The same things were measured in two ways. Each way mixes the same 7 hidden numbers, adds some noise and spreads widely along 4 directions of its own, which tell nothing about the thing.
(in the rows, 128 means zero)
Some things both ways: the first way, then the second way.
[141  94 150 110 151 152 143 106 139 136  98 124 108]
[133 162 107 121 143  98  90 112 145  79 109  99 149]

[149  88 158 121 103 160 141  86  95 117 121 125 155]
[128 144 144 144 169 144 185 106 114 135 142 110 110]

[130  59 135 172 137 146 115 102 135  86 107 115 120]
[129 128  95 113 128 152 142 141 121  88 120  92  85]

[138  84 109 152 119 126 168 116 109 113 133  99 122]
[148 143 113 120  88 106 110  64 164  90 161 151 113]

[121 103 113 143 155 169 161 176 157 130 149  99 125]
[140 111 129 169 145 122 131 161 112 137 105 144 146]

[130 102 178 117 196 133 166 160 181 128 138 160 150]
[ 73 120 130 148 142 137 102 147 139 125 124  92 152]

[147  50 175 103 152 170 142  95  95 135 109 142 168]
[107 131 140 132 107  72 118  88 146 176 141 135 185]

[102 190 182 104 120 103 127 135 182 143 137 203 184]
[ 99 107 150 169 118 152 122 150 132 150 138 129 141]

[133 119 123 137 112 143 144 115 135 113 141 135 148]
[158 156  77 115  95 156 136 132 121  86 154 126  59]

[ 88 111 125 163  84 108 110  83 143 112  95 138 126]
[134 143 128 109 125 178 140 128 134 131 103 113  72]

[119  88  99 143 146 145 165 176 119 138 131  54  69]
[127 135 137 175  99 104 127 164 140 181 136 120 112]

[137 146 100 148 112 119  72 158  90 120 144 107 132]
[121  96 140 134 171 165 174 134  82 169 110 132 161]

[ 32  44 106 190 116  64  89 132 123 122 108 139 102]
[ 87  65 162 187 121  60 114 124 152  92 150 140 163]

[134 114 138 132 130 132 127 104  99 126 110 105  90]
[124 130 153 150 152  87 152 103 144 117 122 115 123]

[169 140 141 122 115 158 120 111 104 116 111  90 105]
[125 118 130 159 156  83 121 103 129 202  81 104 207]

[161 177 147 106 187 139 125 156 138 133 157 124 109]
[114 108 129 121 127 102 127 125 121 150 103 128 158]

[133 148 184 110 120 128 128 105 156 132 100 144 151]
[ 75 108 152 164 110 127 101 135 152 204 111 113 174]

[170 143 119  88 154 167 221 156 160 147 162 124 146]
[110 138 120 153 189 103 108 117 129 163 103 152 184]

[144 177 154  83 152 129 163 117 149 147 133 149 109]
[155 203  91  85  81 121 129 125 150 115 144 105  56]

Other things, the second way, with their names:
k_672: [134 185 105 125 121 130 117 130 148 106 127  78  92]
k_279: [124  64 134 201 123  38  75 134 155  51 112 141 183]
k_912: [111 114 148 162 165 119 129 144 127 141  95 105 160]
k_651: [148 192 124  88 108 132 130  85 144 139 120  75 117]
k_628: [169 162  78 122  87  94 143 132 123 112 171 150  73]
k_861: [105  95 140 166 153  82  80 116 139 127 115 200 195]
k_878: [103 123 125 136 133 173 143 164 109 168 129 142 104]
k_323: [147 178  90  60 136 156 149  94 115 165 108 122 105]
k_334: [164 148 108 151 117 130 136  96 136  56 170 112 102]
k_929: [110 124 109 131 151 100 139 117 124 145 111  89 169]
k_364: [137 144 102  97 139 138 107  98 113  87 114 118 160]
k_820: [142 143 122 156  83 121 135 169 140 181 120 116 104]
k_260: [142 119 107 127 117 161 142 133 109 153 118 117 124]
k_687: [115 138 112 111 167 172 113  92 114  83 116 132 143]
k_660: [137 137 114  95 122 113 124  86 145  83 116 123 119]
k_567: [110 148 122 104 156 176 146 130 105 198 100 104 147]
k_959: [100 108 151 104 107 149 163 143 115 216 103 108 133]
k_561: [143 153 101 160 129  99 143 141 127 131 151 138  96]
k_115: [126 180 114  84 113 165  88 106 137 138 122 164 125]
k_310: [112 100 108 138 136  97 105 167 110 129 102 160 154]
k_778: [144 120 141 155 101  95 139 114 150 108 121  94 114]
k_896: [107 122 140 112 134  71 131  72 144 159 125 139 184]
k_135: [146 166  73  72  85 185 140  94 127 134 140 112  67]
k_76: [121 152 100  79 137 152 136 118 131 137 105 112  90]
k_825: [114 106 139 164  58 111 113 129 156 130 178 145 114]
k_311: [146 140 133 125 139 119 106 125 123 166  55 118 178]
k_370: [120 116  93 116  89 139 102 131 126 148 132 148 125]
k_183: [179 182 104 136 158 132 141 103 122  81 130 123 112]
k_231: [ 89 117 140 166 185 141 132 167 114  90 145 150 115]
k_226: [ 64  96 157 161 116 157 146 166 133 184 159 138 104]
k_532: [120 141 139 155 154 144 106 140 136 133 107 140 131]
k_711: [135 141  98 115 112 134 160 172 108 195 126 134  80]
k_446: [145 139 133  99 107 121 132  46 144 105 142 132 130]
k_319: [126 130 123 161 188  99 129 129 128  87  92 109 141]
k_11: [111 146 116 138  91 101 120 162 153 137 124  98  80]
k_743: [106 157 102 157 158 131 172 199 113 112 173 108  51]
k_558: [127 137 127 152 108 128 132 115 146 108 145 104 102]
k_477: [ 97 145  97  73 149 140 141 148 104 195  88 109 136]
k_4: [186 166 117 107 151 198 170  97 117  30 114  69  61]
k_277: [106 101 114 133 123 134  90 130 127 136 102 144 154]
k_983: [100  91 175 177 159 106 146 137 134 144 108 121 137]
k_944: [ 95 144 117  97  96 125 109 142 139 172 116 121 118]
k_563: [124 125 111 165  92 104 124 171 129 156 140 114 111]
k_526: [ 81 101 135 134 142 123 102  96 135 166 129 148 188]
k_863: [115 100 108 182 135 112 112 175 115 124 130 155 135]
k_259: [117 146 120 128 143 138 116 135 131 213  84 114 161]
k_423: [119 175 117 109 118 171 137 142 138 151 131  65  90]
k_940: [122 146  93 118 127 160 158 164 111 156 143  79  88]
k_836: [ 90 115 151 165 198 171 154 187 104 136 105  80 139]
k_727: [128 131 114 128  74 126 119 133 131 157 150 131 122]
k_903: [126 131 131 157 120  94 139 135 143 106 130  75 116]
k_378: [118 160 101 114  85 156 150 128 137 161 163 117  52]
k_669: [142 153 132 140 159 154 155 115 108 120 134 144 124]
k_709: [133 117 126 143 149 141 157 119 107  91 163 150 124]
k_371: [116 128 132 161 122  91 160 171 134 101 174 118  73]
k_626: [129 117 138 158 177 159 122 135 109 120  91 126 173]
k_71: [103 185 115 109 162 164 122 111 139  92 150 101  94]
k_977: [ 91 154 117 111 109 158 137 149 140 137 160  76  75]
k_405: [121 129 171 137 197 105 124  96 122  86  80 121 193]
k_318: [134 156  96 149 167 119 108 142 116  82 139 153 140]
k_97: [139 143 127 119 147 137 192 144 103 150 126 134  82]
k_124: [127 127  94  97  69 132  83 143 139 196  85 116 139]
k_722: [ 63 107 145 129 129 123 147 132 136 169 160 148 125]
k_607: [116 152 119  93 153 135 150 129 119 173 102  96 132]
k_341: [132 119  97 101 134 127 123 146 118 107  86 129 107]
k_114: [135 152  80 124 139 142 106 128 129 115 119 139 113]
k_468: [115  92 116 153  78 134 106 132 148  66 148 111 104]
k_678: [124 104 160 192 170 116 112  97 133 102 124 155 190]
k_715: [132 143  93 147 118 156 100 153 127   4 176 160  70]
k_352: [137 126 107 158 131 101  85 103 140  69 122 101 175]
k_426: [148 140  85  75 116  97 128  91 132 120 115 145 110]
k_151: [107 105 133 163 130 143 134 156 108 226 124 151 171]
k_575: [169 156 122 125 112 136 118 108 128  47 154 149 104]
k_560: [ 97 119 105 139  81 121  92 122 140 129 158 123 146]
k_649: [146 164 100  87 194 175 146  73  94 158  97 125 168]
k_413: [ 80 156 132  92 154 116 125 130 130 190  99 149 144]
k_28: [145 120 128 159  96 104 148 110 144  95 158  90  96]
k_839: [125 110 148 143 114 138 134 121 132 119 124 120 117]
k_455: [103 120 172 149 195 123 142 114 129 141 103 155 158]
k_979: [107  89  96 136 103  98  91 136 127  67 143 122 161]
k_464: [101 129 147 174 136  84 112 121 160  78 154 107 153]
k_610: [135 145 125 156 132 113 137 139 130 114 147 134 118]
k_583: [138 167 148 168 138 123  84 109 157  69 128 123 143]
k_501: [141 175  68 123  92 143 116 147 129  46 188 107  58]
k_417: [109 105 156 108 163 137 125  85 127 115  86 135 168]
k_268: [103 146 129 151 143 146  87  78 158  72 163 121 158]
k_238: [134 154 151 115 146 103 142  93 138 102 120 116 124]
k_438: [184 194 105  60 128 170 157  49 130 130 117 123  90]
k_88: [115 123 118 171 135 120 107 181 114 139 130 133 144]
k_882: [123 122 116 141 141 174  99 121 124 144 109 148 166]
k_890: [ 91 109 146 150 157 151 124 146 113 116 145 159 139]
k_865: [145 170 125 105 150 163 168 148  99 163 128 149  84]
k_691: [170 132 108 166 107 107 126 113 130 135 127 147 133]
k_674: [108 122 123 122  75 104 138 133 145 162 156 118 105]
k_379: [140 120 110 109 129 134 125 120 111 139 114 185 127]
k_189: [107 141 136 115 157 159 119 139 115  89 120 109 140]
k_741: [ 90 121 154 163 150  94 106 133 134 129 142 178 177]
k_703: [ 94  92 156 180 123 120 154 171 129 178 125 113 126]
k_667: [125 143 127 155 201 133 174 150  98 178 105 125 132]
k_546: [ 91 147 103 125 138 109  92 135 140 148 118 114 154]
k_86: [111  98 127 159 152  55 117 124 145 110 104 139 157]
k_924: [ 96  96 115 156 133 127 117 160 114  53 181 158 120]
k_638: [119 129 107 148 104 108 118 148 119 117 146 102 141]
k_215: [ 97 147  93 115 116 133 101 179 114 178 123 145 127]
k_15: [160 122 101 177 132 122 132 149 116  85 129 121 118]
k_838: [167 112 125 160 105 112 137  98 129 125 141 157 140]
k_750: [139 168 109  98 129 175 143 160 115 219  92 136  95]
k_713: [113 149 121 138 145 130 177 154 111 173 150  93  98]
k_58: [ 94 155 105 131 130 148 102 104 140 135 161 112 144]
k_185: [115 164 144 146 139 136 157 130 132 206 132  96 123]
k_316: [137  92 142 192 150 110 106  87 123  95 127 156 201]
k_228: [104 134 160 150 130  94 142 141 138 224 101 118 165]
k_77: [107 136 149 144 171 121 114  85 145  92 136 113 182]

Some of these things the first way, each followed by its name:
[166 177 157  88 131 158 157 125 154 139 127 139 145] : k_259
[148 130 125 122 131 152 138 140 107 134 151 125 154] : k_709
[142 162 167  82 138 129 164 109 177 142 133 194 167] : k_546
[146 212 111  80 168 120 164 187 170 162 174 155 137] : k_215
[114 130  75 128  93 130 108 127  88 153 123  91 112] : k_865
[ 81  71  83 171 197  95 163 182 155 113 194 155 104] : k_426
[157  76 191 133 150 179  78  89 108 112  83 116 151] : k_959
[121 156 119 152 132 112 112 159 143 113 161 142 134] : k_260
[153 149 200 106 128 156 116  76 135 121  98 144 125] : k_903
[ 88 118  76 180 114  70 134 179 124 125 141  91 101] : k_226
[104  97 153 137  87 139 120  97 168 123 113 184 210] : k_882
[157 141 142 129 160 153 131 132 163 111 119 117 120] : k_124
[116 164 102 144 109  97 113 136 148 122 127 129 122] : k_277
[104 170 100 138 100 103  90 158 132 138 134 131 123] : k_626
[101 107 132 127 159 112 138 139 122 141 137 139 101] : k_238
[120 199 115 119 117  83 104 156 117 143 146 139 117] : k_727
[ 81  48 202 132 173 159 166  96 213 125 105 197 153] : k_11
[110 141 131 168  69 105  65  85 100  97  97 114 100] : k_4
[135 152 141 106  67  95 128  80 115 126 114 166 172] : k_58
[ 69 116 102 145 116 101 139 157 164 147 127 133 120] : k_532
[164 136 170  92 175 160 123 100 153 127 128 169 156] : k_477
[162 153  71 142 152 136 166 191 112 120 149  22  44] : k_563
[145 117 154 139  97 132 127  71 132  95 125 167 177] : k_135
[139 106 136 133 170 172 175 165 147 138 132  81  99] : k_820
[ 78  89 133 190  87  90  80  87 142  92  89 140 127] : k_468
[112 209 143 105 129  85  90 152 137 137 149 169 126] : k_638
[123 164 126 116 142 136 150 140 164 133 168 166 142] : k_711
[157 164 120 104 119 100 131 146  84 135 126  99 107] : k_77
[ 90  55 138 162 152 105 130 128 130 112 131 155 130] : k_674
[156  56 143 137 132 173 132 103 114 107  92  91 122] : k_352
[106 155 163 112  87 129 105 107 155 134 131 202 203] : k_151
[146 128 118 140 163 141 165 160 164 114 164 135 151] : k_370
[ 74  92  86 181 139  67 123 146 143 105 149 144  99] : k_76
[ 96 155 150 112 102  85  52  99 121 144  89 168 137] : k_189
[111  83 110 132 102 150 132 116  99 142 109  97 121] : k_610
[160 167 142 114 123 115 105 107 111 111 128 138 114] : k_929
[129 170 185 102 129  95 129 100 152 127 123 187 150] : k_977
[118  97 119 144 150 144 137 141 118 128 153 118 115] : k_97
[172 105 159 105 145 156 135  85  92 125 116 135 141] : k_896
[114 148 107 138 141  86 112 136 121 120 145 133  92] : k_660
[127 227 121 107 111 101 130 149 159 146 154 154 151] : k_878
[109 110  66 174  80 116 109 146  83 114 142  75 103] : k_838
[150 181  92 118 156 140 122 148 144 136 135  94  96] : k_310
[131  92 121 118 146 155 134 147  97 150 122  93 123] : k_575
[119  49 176 157 124 167 108  72 121 105  75 106 111] : k_778
[118 206 104 105 122 102 157 168 169 149 163 153 145] : k_715
[136  56 111 164  40 185 101  40  78 105  58  67 127] : k_691
[111  76  89 174 172 134 123 152 152 108 134  95  83] : k_341
[ 95  71  81 162  80  98 119 107 105 116 110 113 116] : k_501
[139  84 106 129 128 156 180 120 126 124 135 100 115] : k_743
[162 136 136 106  68 124 143  82  92 127  92 109 154] : k_268
[120 114 122 130 125  97 100 127  76 126 107  97  80] : k_651
[175 106 136 113 158 168 157 118 119 119 142 125 144] : k_323
[142 142 165 105 156 135 124 119 135 130 132 170 146] : k_607
[107  86  22 178 150 112 137 206 109 126 169  59  83] : k_379
[ 72 177 124 118 111  92  69 139 141 151 115 151 102] : k_311
